The rows come from 5 hidden closed curves, with some noise, and rows from the same curve form a group. Each curve winds through 6 dimensions. The rows are also pushed far along 4 directions, which tell nothing about the answers.
In the rows, zero is written as 128.
Known rows, each followed by its group:
[129  97 137  89  86 116 105 129 109 128 127  91 132  94 125 113 167 114]  j_486
[140 147 114 161  98 158 146 143 201 142 140 193 132 164 173 139  94 193]  j_486
[ 77  85 137  46 135 126 159  85 119  95 108 102 153 136 116 159 183  87]  j_584
[137 140 105  98 142 140 163  99 164 127 109 165 157 154 153 170 161 186]  j_584
[147 125 130 151  89 100 127 163 168 140 129 148 144 146 162 129 143 143]  j_346
[123 120  67 112 143 186 172 112 176 140  96 170 184 161 169 128 158 175]  j_346
[132  51  89 140  83 144 122 140 166 111  77 110 164 179 158 128 223  97]  j_346
[ 97 169  88  74 191 119 173  47 111 103  82 172 167 127  79 155 150 130]  j_550
[148 146 127 143 152 112 124 135 109 142 112 132 115 125 108 146 119 128]  j_584
[132  95  80 121 161 153 134 154 162 138  77 137 174 170 153 147 166 133]  j_584
[105 103 134  80  63 116 149  94 144 116  96 115 161 103 139 122 178 116]  j_486
[153 184 149 113 189 100 128 113  60 128 179 133  82  92  76 137  93 126]  j_486
[140  61  90 152  89 172 109 133 157 113  88 108 140 168 148 118 189 112]  j_346
[125  76  98 151  92 167 135 112 146 110  94 112 136 156 138 107 164  91]  j_346
[148  96 115 124 141 131  73 155  99 148  94 107 128 155 104 122 176 102]  j_584
[146 116 124 142 158 152  69 135  72 129 123 113  75 135  68 124 126  84]  j_486
[ 93  94 126 129  58 137 154 159 177 127 154 119 165 104 196  99 139 138]  j_346
[124 141 130 115 163 143 129 120 106 143 128 133 123 122 126 153 136 159]  j_40
[152 122 117 156  94 157 103 165 142 135 178 120 105 117 150 104 107 160]  j_486
[118 112  86 153 164 190 132 126 141 152  65 157 157 167 147 129 154 142]  j_40
[158  96 134 131  71 136 148 138 196 117 137 123 142 168 186 128 154 157]  j_584
[135 120 109 122 159 144  60 115  54 124  94 123  92 123  42 114 146  75]  j_346
[129  97  86 180 163 179 112 166 155 140  92 135 130 190 148 155 136 146]  j_40
[112  93 114 173 108 150 137 155 183 114 115 126 141 166 166 132 123 122]  j_550
[119 183 135  97 141  74 174 102 138 108 159 144 155  91 128 133  96 150]  j_550
[ 74  84 121 113 105 132 121 115 132  80 107 103 141 121 115 133 154  74]  j_550
[112 116 127 118 179 149 149  90 104 130  72 121 144 150 115 125 156  91]  j_40
[ 96 117 107 155 160 153 155 137 158 150  99 160 148 195 148 156 143 134]  j_550
[136  81 120 192  62 159 103 168 153 120 140  87 112 127 154  76 111  95]  j_486
[135 126  68 111 188 163 134 137 162 138  81 170 174 178 142 155 159 167]  j_584
[119 111 148 119  54 116 163 110 165 113 144  96 143 102 175 116 136 144]  j_486
[ 90  55 130  83 109 125 124 123 120  96 105  67 147 122 128 146 195  75]  j_550
[118 100 114 135  85 146 157 100 145 102 123 119 132 129 142 111 155 104]  j_346
[120 117 176 124  48 104 130 118 132 111 168  79 110  78 146 110 109 123]  j_486
[158 136 121 205 109 161  72 169 150 156 114 161  95 156 125  98  77 138]  j_346
[145 112 120 175 131 140  68 190 120 165 105 133 101 144 119 137 120 128]  j_40
[142 125 167 151  90 100 100 163 145 139 128 118 111 121 134 112  86 113]  j_486
[137 113 142 150 102 100  86 188 100 159 144  96 114 104 122 107 126 103]  j_584
[115 132 148 117 121 105 140 101 141  84 128 114 128 120 125 153 118 122]  j_550
[100 101 145  92 163 130  95 128  99 110 109  99 118 137  90 149 131  88]  j_584
[112 152 142 161 175 133 124 157 138 129 154 145 112 145 141 169  76 163]  j_550
[142 106 105 126 111 162 161 105 175 138  91 148 154 176 177 154 186 174]  j_40
[ 92 119 139 121 104 160 156 117 146 140 129 129 141 120 162 114 113 138]  j_346
[138 118 130  84 136  81  96 110  48 114 125  98 106  94  50 116 167  54]  j_346
[ 92 182 121 139 235 122 109  94  53 144  86 165 108 140  42 157 107 103]  j_584
[131 125  78 175 206 195  79 174 122 153  87 147 129 166 119 136 115 145]  j_40
[125 135 131 152 153 130  86 121 122 120  96 134 106 164  90 144 111 113]  j_550
[136 103 145 144  96 124 142 164 179 134 142 112 142 150 180 136 120 146]  j_584
[168 127 102 169 107 167 106 150 175 123 146 154 118 164 158 132 122 187]  j_40
[142 191 162 135 177  78 116 121 116 105 145 127 110 110  96 143  48 133]  j_550
[ 97 109  94 143 123 161 158 104 159 108  95 153 149 157 143 140 154 124]  j_550
[119 128 138 108 103 118 113 149 151 141 126 136 143 117 144 127 119 151]  j_486
[ 98 130 154  88 132  93 142 119  94 137 143 113 132 107 116 144 150 117]  j_584
[134 188 124 148 192 142  88 147  85 152 142 162 108  96  94 118  68 155]  j_40
[180 154 131 186 134 133 129 142 180 144 104 158 127 171 160 134  94 175]  j_486
[136 119  99 188 182 182 106 149 142 161  61 153 129 194 135 153 129 146]  j_40
[102  93 108  91 149 139 177 107 136 115 110 107 174 143 154 140 184 112]  j_40
[136 133 130 150 150 119  50 161  94 143 100 141 104 140  78 127 121 103]  j_346
[149 128 198 128  91  69 115 134  73 137 177  62  73  86 103 108 105  82]  j_550
[143  98 162 120  98 137 134 116 126 134 123  89 126 131 154 120 164 128]  j_40

New rows, each followed by its group:
[133 152 101 136 200 152 111 137 114 141 105 178 119 165  91 148 108 130]  j_486
[178 146 112 175 138 120  85 197 162 139 161 148 108 158 140 148  84 174]  j_40
[107 118 181  75  72 113 200  76 115 111 183  82 136  71 176 114 157 139]  j_40
[149 150 141 115 134  98 156 131 153 142 116 153 152 133 151 139 126 150]  j_486
[126 104 106 161 129 137 153 164 179 134 113 120 159 165 175 125 131 129]  j_550
[137 118 148 143  93 122 100 180 132 136 185  92 110  97 149  98  91 136]  j_486
[143 159 122 151 114 120 160 119 163 141 124 179 134 153 144 125 115 153]  j_346
[119 170 183 109 154  63 110 146  97 113 186 100 108  77 103 139  64 125]  j_550
[128 178 144 140 196 102 153 118 121 125 116 139 134 127 118 141  72 130]  j_486
[141 182 149 126 140  87 147 138 125 152 156 167 114 106 128 169  99 178]  j_40
[ 89 139 161 111 109  87  78 124  73 101 161 104  88  67  65 113  91  74]  j_550
[132 167 141  99 102  70 184 105 144 106 183 156 131  96 137 148 114 151]  j_40
[139 127 121 118 102 120 142 159 143 138 163 141 138 109 152 111 127 136]  j_486
[ 91 120 134 154 131 137  76 172  96 131 153 118  96 105 103 121  92  97]  j_550
[ 97 112 121 162 102 147 143 159 164 139 149 143 133 143 168 134 121 140]  j_550
[147 129 101 155 145 129 123 140 144 143  84 159 136 177 116 123 135 112]  j_346
[159 183 132 124 162 126 144 126 139 147 164 183 111 136 131 159  97 199]  j_486
[104 118 132 135 146 146  89 142  90 129 133 120  97 114  95 140 125 114]  j_550
[139 159 109 163 224 185 100 104 105 138  70 159 120 173  96 129 104 136]  j_40
[100 146 119 125 176 119 180 113 172  96 117 151 168 153 154 172 112 154]  j_550
[116 157 158  80 143 102 162 102  91 137 148 121 139  78 129 122 132 133]  j_40
[126  73 103 160 118 199  51 175 124 145  99  98 117 144 128  91 129 109]  j_346
[118  62  95 130 100 197  78 145 130 142  78 108 132 149 131 101 171 109]  j_346
[124 100  93 171 137 191 100 157 137 133 117 122 130 151 150 112 128 136]  j_40
[132 206 143 117 157  94 157 113 110 136 162 176 123  83 113 132  78 161]  j_40
[154 123 154  92 110 103  94 124  94 118 148  99 107 102 101 116 146 112]  j_40
[148  77 151 171  31 133 115 178 198 137 142  90 130 145 200 103 121 145]  j_486
[130 135 113 161 103 126 180 169 191 150 152 161 153 143 198 151 113 187]  j_40
[107  65 129 108  82 120 128 110 142  80  99  79 144 126 131 131 173  76]  j_550
[144 161 133 141 123  89 171 130 167 140 140 141 149 144 158 124  98 151]  j_550
[139 151  93 197 159 165 104 163 147 145 113 178 117 153 125 130  80 154]  j_40
[ 94 104 119  76 144 133 132 122 124 127 124 121 141 136 118 152 153 118]  j_486
[162 127  99 176 185 143  92 145 103 152  70 119 117 175  91 112 116  89]  j_550
[125 178 150  88 121  94 197  99 134 125 188 170 126  98 138 150 104 162]  j_486
[154 187 136 181 211 121 107 136 127 147  97 176 107 180  98 158  70 147]  j_346
[133 192 175  77 127  90 211  58 159  95 187 162 131 115 153 172 106 195]  j_584
[106  89 157 118  87 110  85 154 116 124 145  89 107 118 120 132 145  98]  j_550
[115  94 115  99 129 115 130 104 104  96 107 109 132 126  95 123 172  61]  j_40
[139 105 114 137  97 157 166 137 171 135 144 117 145 137 177  98 119 138]  j_346
[116 150 125 135 174 113 156 130 161 139 110 153 154 181 142 166 116 152]  j_550
[120 137 118  98 171 104 182 107 130 120 104 135 153 127 130 161 140 124]  j_584
[ 98 132 118  89 185 132 124 125  76 135 127 118 134  98 100 142 144 117]  j_40
[127  92 134  83  77  99 125 126 107 124 116  87 151  81 129  94 179  86]  j_486
[ 92 133 133  91 119 129 135  88 116 114 121 150 123 116  98 143 133 118]  j_486
[129 123 169  86  60 108 157  91 142  90 178 111 115  93 141 126 131 128]  j_584
[134 165  92 183 196 172 102 166 144 146 133 176 119 160 118 130  57 164]  j_486
[106  65 139  98  57 131 161 133 185 113 136  97 158 143 184 132 174 123]  j_584
[118 123 135 122 150  95 151 115 115 134 105 108 138 149 111 127 138  82]  j_550
[125 123 122 111 133 125 102 124  69 122 128 121 104  90  74 106 135  71]  j_486
[144 182 148 114 175 124 128  90 116 103 144 156  97 120  91 153  76 149]  j_584
[ 79 125 115 100 112 121 181  97 116 124 136 139 151 109 126 121 157 100]  j_550
[106 106 150 128 125 134  68 142  88 139 115 103  91 122  84 141 129  99]  j_584
[132 112  95  99 136 125 163 117 144 145  96 143 171 148 150 155 191 150]  j_584
[128 138 167 108  88  59 139 140 119 124 169 116 128  95 133 128 141 112]  j_346
[129 117 130 128 114 131 163  97 110 107 141 110 116 120 124 119 144  96]  j_486
[ 97 125 125 123  81 126 133 143 157 134 159 146 141 124 157 131 134 154]  j_550
[133 144 120 159 145 129 153 132 171 135  87 168 152 164 147 133 102 137]  j_486
[107  96 166 117  48 110 184 116 139 137 174 105 119 118 170 136 163 128]  j_550
[171 136 128 195 142 136  83 160 124 138 106 114 109 134 123 103  83 121]  j_486
[166 110 117 197 103 135  42 209 134 148 136 131  77 147 108 132  98 127]  j_40
[118 130 151 113 150 117 109 120  70 131 115 109 113  96  88 103 124  74]  j_40
[ 88 111 129 134  96 121 131 131 117 144 133 127 126 131 116 113 142  88]  j_550
[161  62 121 168 103 155  26 181 119 146  62  87 109 161 106  99 149  78]  j_486
[123 128  79 123 160 150 149 113 144 134  69 170 171 156 130 127 162 122]  j_40
[112 177 182 140 122  84 165 102 105 126 180 133  88 102 114 138  78 126]  j_550
[120 152 104 149 145 144 191 119 178 124 137 176 150 156 162 138 104 156]  j_486
[123 126 113 155 134 159 112 163 130 142 147 128 125 120 150 119 111 151]  j_40
[103 117 153  95  71  93 178  80 157  93 141 116 141 117 148 144 154 123]  j_550
[107 170 130 116  97  97 151 135 151 125 182 156 145  88 146 120  97 163]  j_550
[162 130  86 164 179 156 110 156 132 181  81 155 143 193 126 129 141 148]  j_550
[139 175 136 133 169 109 161 116 134 127 142 133 140 115 143 139  93 165]  j_486
[ 98 140 178 130  70  82 125 140 116 136 191 116  96  91 122 113  92 110]  j_550
[129 146 149  93  96  74 178 117 117  97 201 107 133  63 145 119 130 127]  j_346
[ 82 107  70 102 125 149 156 117 168 113  98 160 188 144 148 138 169 139]  j_550
[171 113 143 181 123 151  75 156 118 144 120 104  79 156 105 100  87 101]  j_346
[ 75 160 118  43 201 125 176  50 101 115 104 169 160 133  95 185 166 149]  j_584
